There are 10 hidden switches. A switch that is on adds its own fixed numbers to the row, and there is some noise. The rows also spread widely along 13 directions, which tell nothing about the answers.
(in the rows, 128 means zero)
Known rows, each followed by its switches (1 for on, 0 for off):
[177 144  98 142 141 150 127 122 106 125 165 110 147 117 121 120 171  84
 158 108 139 171  92 104 158] : 1 0 0 0 0 1 1 0 1 0
[121 138 137 168 139 118 159 140  97 128 118 149 148 151  95 141  87 128
  96 134 182 123 133 195 172] : 0 0 0 1 1 1 0 0 1 0
[140 112 170  70 122 186 165 123  90 110 109 173 108 154 147 173 118 160
 121 128 100 112 112 134 155] : 0 1 1 1 0 0 0 0 1 0
[173 135 114 185 120 126  51 110 122 160  71 103 141 132 120 118 143 126
 179 164 172 108 130 127 101] : 1 0 1 1 1 0 0 0 0 1
[160 136 192  93 109 175 149 104 119 131 132 147 119 135 170 138 161 150
 145 138  86 145 116  96 128] : 0 1 0 0 1 1 1 0 0 0
[169 174 130 122 121 126 123 191 107  67 150 122 150 134 117 151 141 100
 141 117 105 141 122 124 121] : 0 1 1 0 0 0 0 0 0 0
[127 180 154 134  91 148  42 141 197 198 141 123 105 151 143 123 144  86
 155 159 110 131 125 105 153] : 0 1 1 0 1 0 0 0 1 0
[145 210 143 140 110 106 130  73 161 154 140 137 126 159 117 159  99 135
 145 144 162  95 125  98 149] : 0 0 1 1 1 1 1 1 1 1
[127 102 165 137 137 145 105 131  91 119 129 166 106 133 139 120 161 116
 149 123 134 211 105 109 134] : 0 0 1 0 1 0 1 0 1 0
[103 165 207 116  75 116 134 144 169 137 138 169 120 168 179 151  80 132
  82 133  94 112 172 120 118] : 0 1 0 0 1 1 0 0 1 1
[155 153 176 150 164 148 154  48 117 148 138 142  98 127 107 113 162 176
 168 158 165 179  78  97 147] : 1 1 0 0 0 0 0 0 0 0
[107 135 108  88 167 151 179  91 125 111 164 199 109 133 111 152  98 171
 154 100 170  89 106 144 160] : 0 1 0 1 1 0 0 0 1 1
[149  46 166 149 158 177 122 108  57 162 162 165 125 138 195  93 147 100
  90  96 124 223 110 138 161] : 0 0 0 1 0 1 0 1 1 1
[129 140 167  95 152 136 119 115 143 129 128 108 135 146 161 126 115 115
 142  55 155 102 120 109 117] : 0 0 1 1 1 0 0 1 0 1
[156 194 130 153 122 111  86 110 110 160 140 172 140 183 155 137 100 195
 151 204 135  84 166 141 100] : 0 0 0 1 1 1 1 0 0 1
[167 108  77 107 140 174 129 102  83 129 148 183 130 129 149 149 143 157
 169 148 121 104 113 128 131] : 0 0 1 1 0 1 0 0 0 1
[155  94 137 149 106 152  88 133  96 159  93 116 129 137 147 128 152  93
 127 140 114 160 120 114 134] : 0 0 0 1 0 0 1 0 0 0
[186 204 112 106 152 164  75 129 116 115 175 170 121 161 138 148 150 148
 195 161  97 150 116  93 122] : 1 0 0 1 1 1 0 0 1 1
[101 135 115 129  96 114 127 135 140 144 141 183 111 146 126 139 122 126
 142 139 133 118 126 101 133] : 0 0 0 0 0 0 0 0 1 1
[149 148 129 157 150 122 126  93 176 115 160 119 126  92 128 117 127 103
 137 105 151 158 125 108 122] : 1 1 0 0 0 0 0 0 0 1
[157 139 147 119 135 183 115 129 103 180 135 136 146 161 138 127 142 140
 154 145 149  92 107 192 202] : 0 0 1 1 1 1 1 0 0 1
[182 106 161 106 183 233  50  82 114 123  75  91  91 117 136 141 167 111
 192 118 125 191  80 130 154] : 1 1 1 0 1 1 1 0 0 0
[195 156 163 136 133 160 123 115 117 115 145 121 155 114 171 122 155 150
 144 157 114 129 144 137 108] : 0 0 1 0 1 1 0 0 1 0
[120 159 180 149 143 134 109  97 200 146 151 148 119  85 134  87 157 134
 172 135 165 148 132 116 126] : 0 0 1 1 1 0 0 0 1 0
[149 161 177 118 160 162  90 136 156  97 117 105 134 118 147 126 133 124
 161 111 142 132 140 149 132] : 1 0 1 0 1 0 1 0 1 0
[180 167 136 120 152 145 107 111  64 101  73 104 125 197 104 188  91 128
 139 118 151 127  97 126 155] : 1 0 0 1 1 0 1 1 1 1
[125 135 206 152  73 136 136 131 154 167 112 141 131 147 155 127 128 113
 105 154 131 131 138 135 170] : 1 0 1 0 1 0 1 1 1 0
[173 168 144 148 121 114 130 118 116 120 172 158 146 133 160 122 143 142
 137 148 111 153 144  90  87] : 0 0 0 1 1 1 0 0 0 1

New rows. What belongs after each?
[197 150 150  87 139 175 131 120  60  88 152 159 119 158 156 163 155 159
 159 142  76 163  97  93 115] : 0 1 1 0 0 1 0 0 0 1
[121 120 131 134  87 135 118 101 175 189 118 132 138 129 166 128 109 107
 117 119 139  73 152 119 132] : 0 0 0 1 1 1 0 0 1 1
[175 149 150 155 180 148 130  92 100 130 146 103 134 125 112 118 133 116
 137 110 178 165  90 143 169] : 0 1 1 1 0 0 0 1 1 0
[148 157 181  92 149 172 112 213 116  94 144 126 151 139 136 118 160  96
 157  87 107 155 119 157 152] : 0 0 0 1 1 1 0 0 0 0
[146 114 148 147 169 150 146 101 103  87 133 144 121 116 117 149  99 107
 105 101 166 184 112 162 171] : 0 1 1 1 1 0 1 1 1 0
[158 179 115 154 123 116 118 129 112 127 149 132 128 167 103 160 108 114
 117 160 129 151 117 132 164] : 0 0 0 0 0 0 1 0 0 1
[ 95 173 165 129 124 101 137 108 184 131 158 154 106 126 123 124 126 126
 140 116 153 145 125  84 122] : 0 0 1 0 0 0 0 0 1 0
[140 162 115 118 131 140  94 113 137 138 119 141 109 150 110 153 116 131
 165 139 132 111 111 109 134] : 0 1 0 1 0 0 0 0 0 1
[156 185 133 106 108 122 156 177  95  85 155 161 153 176 132 163 119 133
 136 118 111 109 126 116 129] : 1 0 0 0 1 1 0 0 1 1
[194 129 114 123 146 140 144 106  68 110 163 130 154 134 155 130 148 120
 147  85 144 132  97  99 120] : 0 1 1 1 1 0 0 1 1 1
[142 134 138 124 157 142 112 125  98 125 135 114 120 163 136 144 114 105
 109  97 133 167 112 121 140] : 0 0 0 0 1 0 0 0 1 0
[153 147 110 119 146 119 116 147 145  86 156 128 158 109 162 128 114 113
 135  86 127 109 161 119  81] : 0 0 0 1 1 0 0 0 0 1
[189 158 186 142 120 158 139 161 118 116 157 121 171 111 166 103 156 122
 124 139 103 142 146 154 134] : 0 1 0 1 0 1 0 0 1 0
[200 137 123 153 156 156  92  87  58 160 142 135 144 169 171 130 121 163
 126 167 130 136 135 145 118] : 0 0 0 1 1 1 0 0 1 1
[121 112  89 196 142 103  68 141  63 170 119 181 143 179 133 102 103 158
 147 161 204 111 146 185 129] : 1 0 0 1 1 0 1 0 1 1
[114 142 154 111 135 119  98 143  91 137  85 117 118 214 136 164  73 133
 105 102 142 104 130 136 122] : 0 0 0 0 1 0 0 0 0 1
[171 133 122 131 125 149  73 130  66 138  89 123 130 175 129 152 131 112
 156 130 137 130 104 114 131] : 0 0 1 1 0 1 0 1 1 1
[151 170 126 123 152 165  47  91 167 125 118 149 100 119 136 130 149 150
 220 157 136 138 127  98 108] : 1 0 0 0 1 1 1 0 1 1
[116 160 154 129 167 112 131 127 134 135 135 103 156 149 143 104  89 153
 128  80 198  62 145 174 121] : 0 1 0 0 1 0 0 0 1 0
[179 157 132 162  96 134  75 118  98 154 124 148 136 155 160 137 143 160
 147 213 111 127 150 122 106] : 0 0 1 0 1 0 1 0 1 0
[135 147 107 156 152 164  75  68 159 170 141 204  90 131 121 136 123 184
 182 219 154 124 130 151 152] : 1 0 1 1 1 0 0 0 0 1
[182 125 138 131 139 154  98 118  80 115 122 137 141 152 177 147 115 159
 123 152 115 120 151 146 102] : 0 0 1 0 1 0 0 0 1 1
[142 147 189 103 115 175 129 169 134 122 128 148 138 154 158 148 116 120
 110 131  96 124 143 163 166] : 1 0 1 1 0 1 0 0 1 0
[171 166 116 124 124 117 129 121 113 105 174 158 156 140 175 139 118 141
 132 125 111 121 158 103  89] : 0 0 0 1 1 1 1 0 1 1
[157 103 155 139  97 142 123 132  94 111  72 118 133 128 141 149 126  99
 110 118 111 152 131 106 105] : 0 1 0 1 0 1 0 0 1 0
[142 165 149 154 138 108  92 133 133 140 137 110 152 148 144 108 123 131
 146 123 169 108 142 149 119] : 0 0 1 0 1 0 1 0 0 1
[203 114 152 142 168 172 127 113 113  61 106 112 160  68 149 115 146 142
 165 109 157 128 138 163 106] : 1 1 1 1 1 0 0 0 1 1
[137 126 151 146 127 145  86 101 155 173 131 138 125 129 170 102 129 136
 149 135 149 113 141 128 121] : 1 1 0 0 1 0 0 0 1 1
[175 187 185 127 131 127 155 123 108  96 135 130 145 151 121 141 132 137
 150 108 147 137 106 114 134] : 1 1 1 1 1 1 0 0 1 1
[150  75 129 149 171 171 100  84  86 145 166 193 112 119 182 104 152 170
 145 164 134 178 130 152 121] : 0 0 1 0 1 0 0 0 0 1
[157 176 138 140 120 107  64 109 156 114 124 116 119 141 152 150 112  95
 136 118 105 170 150  59  70] : 0 0 0 1 1 1 1 0 0 1
[158 174 155 103 143 124 191 124  89  89  96 118 163 144 100 144 123 186
 171 106 177  46 113 145 121] : 0 0 0 1 0 1 0 0 0 1
[166 141 149 116 120 156 138 129 102 132  99 110 151 154 137 150 117 124
 128 115 136  91 124 147 148] : 0 0 0 1 1 1 0 0 1 1
[144 158 179 143 122 142 132 110 189 123 123 128 126  85 129 110 158 125
 161 140 135 147 134  97 123] : 1 0 0 1 0 0 0 0 1 0
[196 163 124 126 116 139 131 153  52  59  93 122 158 157 120 191 104 145
 127 150 119 103 137 157 117] : 0 1 1 0 1 1 1 0 1 0
[179  74  99 118 139 168 107 165  46  49  87 146 140 125 134 169 135  97
 144  94 113 165 117 133 108] : 1 0 1 1 1 1 0 0 0 1
[127 145 193  79 117 186 116 158 157 144 132 157 128 140 176 127 141 152
 146 149  86  98 149 152 152] : 0 0 0 1 0 0 1 0 0 0
[164 174 136 148 113 150 111 145 117 171 144 116 152 169 131 138 114 121
 119 166 140  91 127 181 197] : 0 1 0 0 1 0 1 1 1 0
[136 127 169 107 163 153 119 122  88 111 107 119 116 153 131 130 134 123
 150  78 149 161  96 113 124] : 0 1 0 0 1 1 0 0 1 0
[115 147 180 156 133 116  93 139 161 122 102 128 117 141 125 128  99  95
 117 110 148 162 138 124 135] : 1 0 0 1 0 0 0 1 0 1
[147 121 111 142 180 150  50 103  88 162 104 114 127 168 144 124 103 134
 150 115 169 121 127 154 116] : 0 0 0 1 1 1 0 0 0 1
[169 129 116 142 142 129 133 175  79  81 125 126 168 130 127 133 120 121
 127 112 139 116 140 169 124] : 0 0 0 1 0 0 0 0 0 1
[204 126 105 166 138 147 112  75 108 128 124 121 155 105 167 126 127 168
 146 168 153  85 148 148  99] : 1 1 1 0 0 0 0 0 1 1
[152 133 146 197 139  95 104 123  99 117  96 112 150 139 135 119 106 146
 113 153 173 133 156 154  90] : 1 0 1 0 0 0 0 0 0 0
[145 183 172 127 151 139 153 104 136 155 153 100 136 166 122 128 111 106
 121  86 164 132  93 134 193] : 1 1 0 1 0 1 1 1 0 0
[149 149 197 165 125 106 149 135 101  76 102 114 136 149 111 162  93  94
  80 108 156 185 127 145 156] : 0 0 1 0 1 0 1 1 1 1
[167 173 169 163 108 126 135 106 170 114 143 116 127 112 127 146 124  95
 109 141 129 167 125 105 148] : 1 1 1 0 1 0 0 1 1 0
[151 144 190 161  96 107 123 124 149 128 104 117 156 126 182 111 123 147
 121 143 132 105 177 125  82] : 1 0 0 0 1 0 1 0 0 1
[ 93 133 170 128 125 138  76 153 191 150 106 137 126 132 154 106 109 103
 149  91 159 101 153 139 133] : 1 0 0 1 1 0 0 1 1 1
[160 136 170 161 149 141 118  83  95 110 113 170  97 136 111 140 143 149
 153 160 151 213  99 102 134] : 1 0 1 1 1 0 0 0 1 1
[167 142 122 151 137 158  78 137 125 142 108 119 149 131 133 119 135 121
 170 143 158 101 129 160 157] : 1 0 0 1 0 0 1 1 1 1
[149 178 238 150 148 137 127 102 134 171 133 117 128 178 146 112 116 152
 112 140 158 150 121 157 167] : 1 0 1 1 1 0 0 0 0 1
[120 141 184 131  88 134 151 147 202 141 117  98 146 106 143 119 135  87
 114 101 132 104 144 125 146] : 1 0 0 0 1 0 0 0 0 0
[144 148 161 163 130 117 185 160 116 122 171 143 179 127 131 102 130 121
 108 111 174 116 130 178 175] : 1 0 1 1 0 0 0 1 1 0
[150 140 114 124 147 130  80 119  76 123 100 141 121 155 133 130 134 156
 187 127 152 117 117  97  86] : 0 1 0 1 0 0 1 0 1 0
[140 173  91 110 152 113 130 162  91  80 156 155 139 164  99 162 102 119
 145  95 154 116 111 131 139] : 0 0 1 1 0 0 0 0 1 1
[186 123 194 143 128 181 150 112 106 146 142 141 137 116 145 105 185 129
 147 149 127 182  93 133 179] : 1 0 1 1 0 0 0 0 1 1
[133 128 137 149 137 116 115 140 135 110 162 142 137 116 144 118 130  87
 117  93 140 179 135 112 116] : 0 0 1 1 1 0 0 0 1 0
[188 143 110 141 107 149 149 161  72 132 154 119 172 155 138 140 147 104
 119 138 119 120 110 145 180] : 1 0 0 0 0 0 1 1 1 0
[140 158 124 142 166 159 121  66 122 137 150 192  85 153  90 164 101 143
 155 152 170 164  83 137 192] : 1 1 1 1 1 1 0 1 1 1
[175 138 126 136 136 157 140  90 197 104 160 109 147  59 160 132 136  99
 125 114 120 130 149 116 117] : 1 0 1 1 1 0 0 0 0 0
[193 189 129 143 142 148  79 146 150 115 164 104 164 119 169 117 136 108
 145 136 109 133 162 133 113] : 1 0 0 1 0 1 1 0 1 0
[167 134 192 124 162 176 164  97 103 100 131 151 113 137 123 164 106 151
 102 141 132 169 108 177 184] : 0 1 1 1 1 0 0 0 0 1
[130 167 156 150 138 126 104 131 130 143 151 157 123 170 134 132  93 119
 115 123 146 155 130 142 150] : 1 1 0 1 1 1 0 0 1 1
[130 129  85 153 153 109 163  88  78 146 139 158 127 138  79 120 145 154
 171 132 199 123  81 111 140] : 0 0 0 1 0 0 0 0 0 0
[144 169 202  99 109 132 154 109 145 121 108 127 138 144 146 142 127 158
 151 118 138  86 132 112 121] : 0 0 1 1 1 0 1 0 0 1
[185 161 155  91 146 161  96 179  69  66 134 125 154 159 174 142 146 135
 160 106  94 144 133 120  96] : 1 0 1 0 0 1 1 0 1 0
[167 130  75 174 197 149 117 157  82 104 188 148 185 120 125 107 110 108
 142 100 208 124 128 242 191] : 1 0 1 1 1 1 1 1 1 1
[163 129 188  91 147 173 127  49 141 152  95  75 107 139 166 143 137 136
 139  94 124 128 103  80 121] : 0 0 0 0 1 0 0 0 0 1
[129 106 103 145  99 127 180 101 126 153 158 158 132 138 135 148 112  94
  92 106 147 126 109 111 173] : 1 0 0 0 1 0 0 1 1 1
[145 150 119 174 126 102 119 176 108  94 146 157 151 127 108 116 136 106
 146 125 156 155 127 130 121] : 1 1 0 1 1 0 0 1 0 0
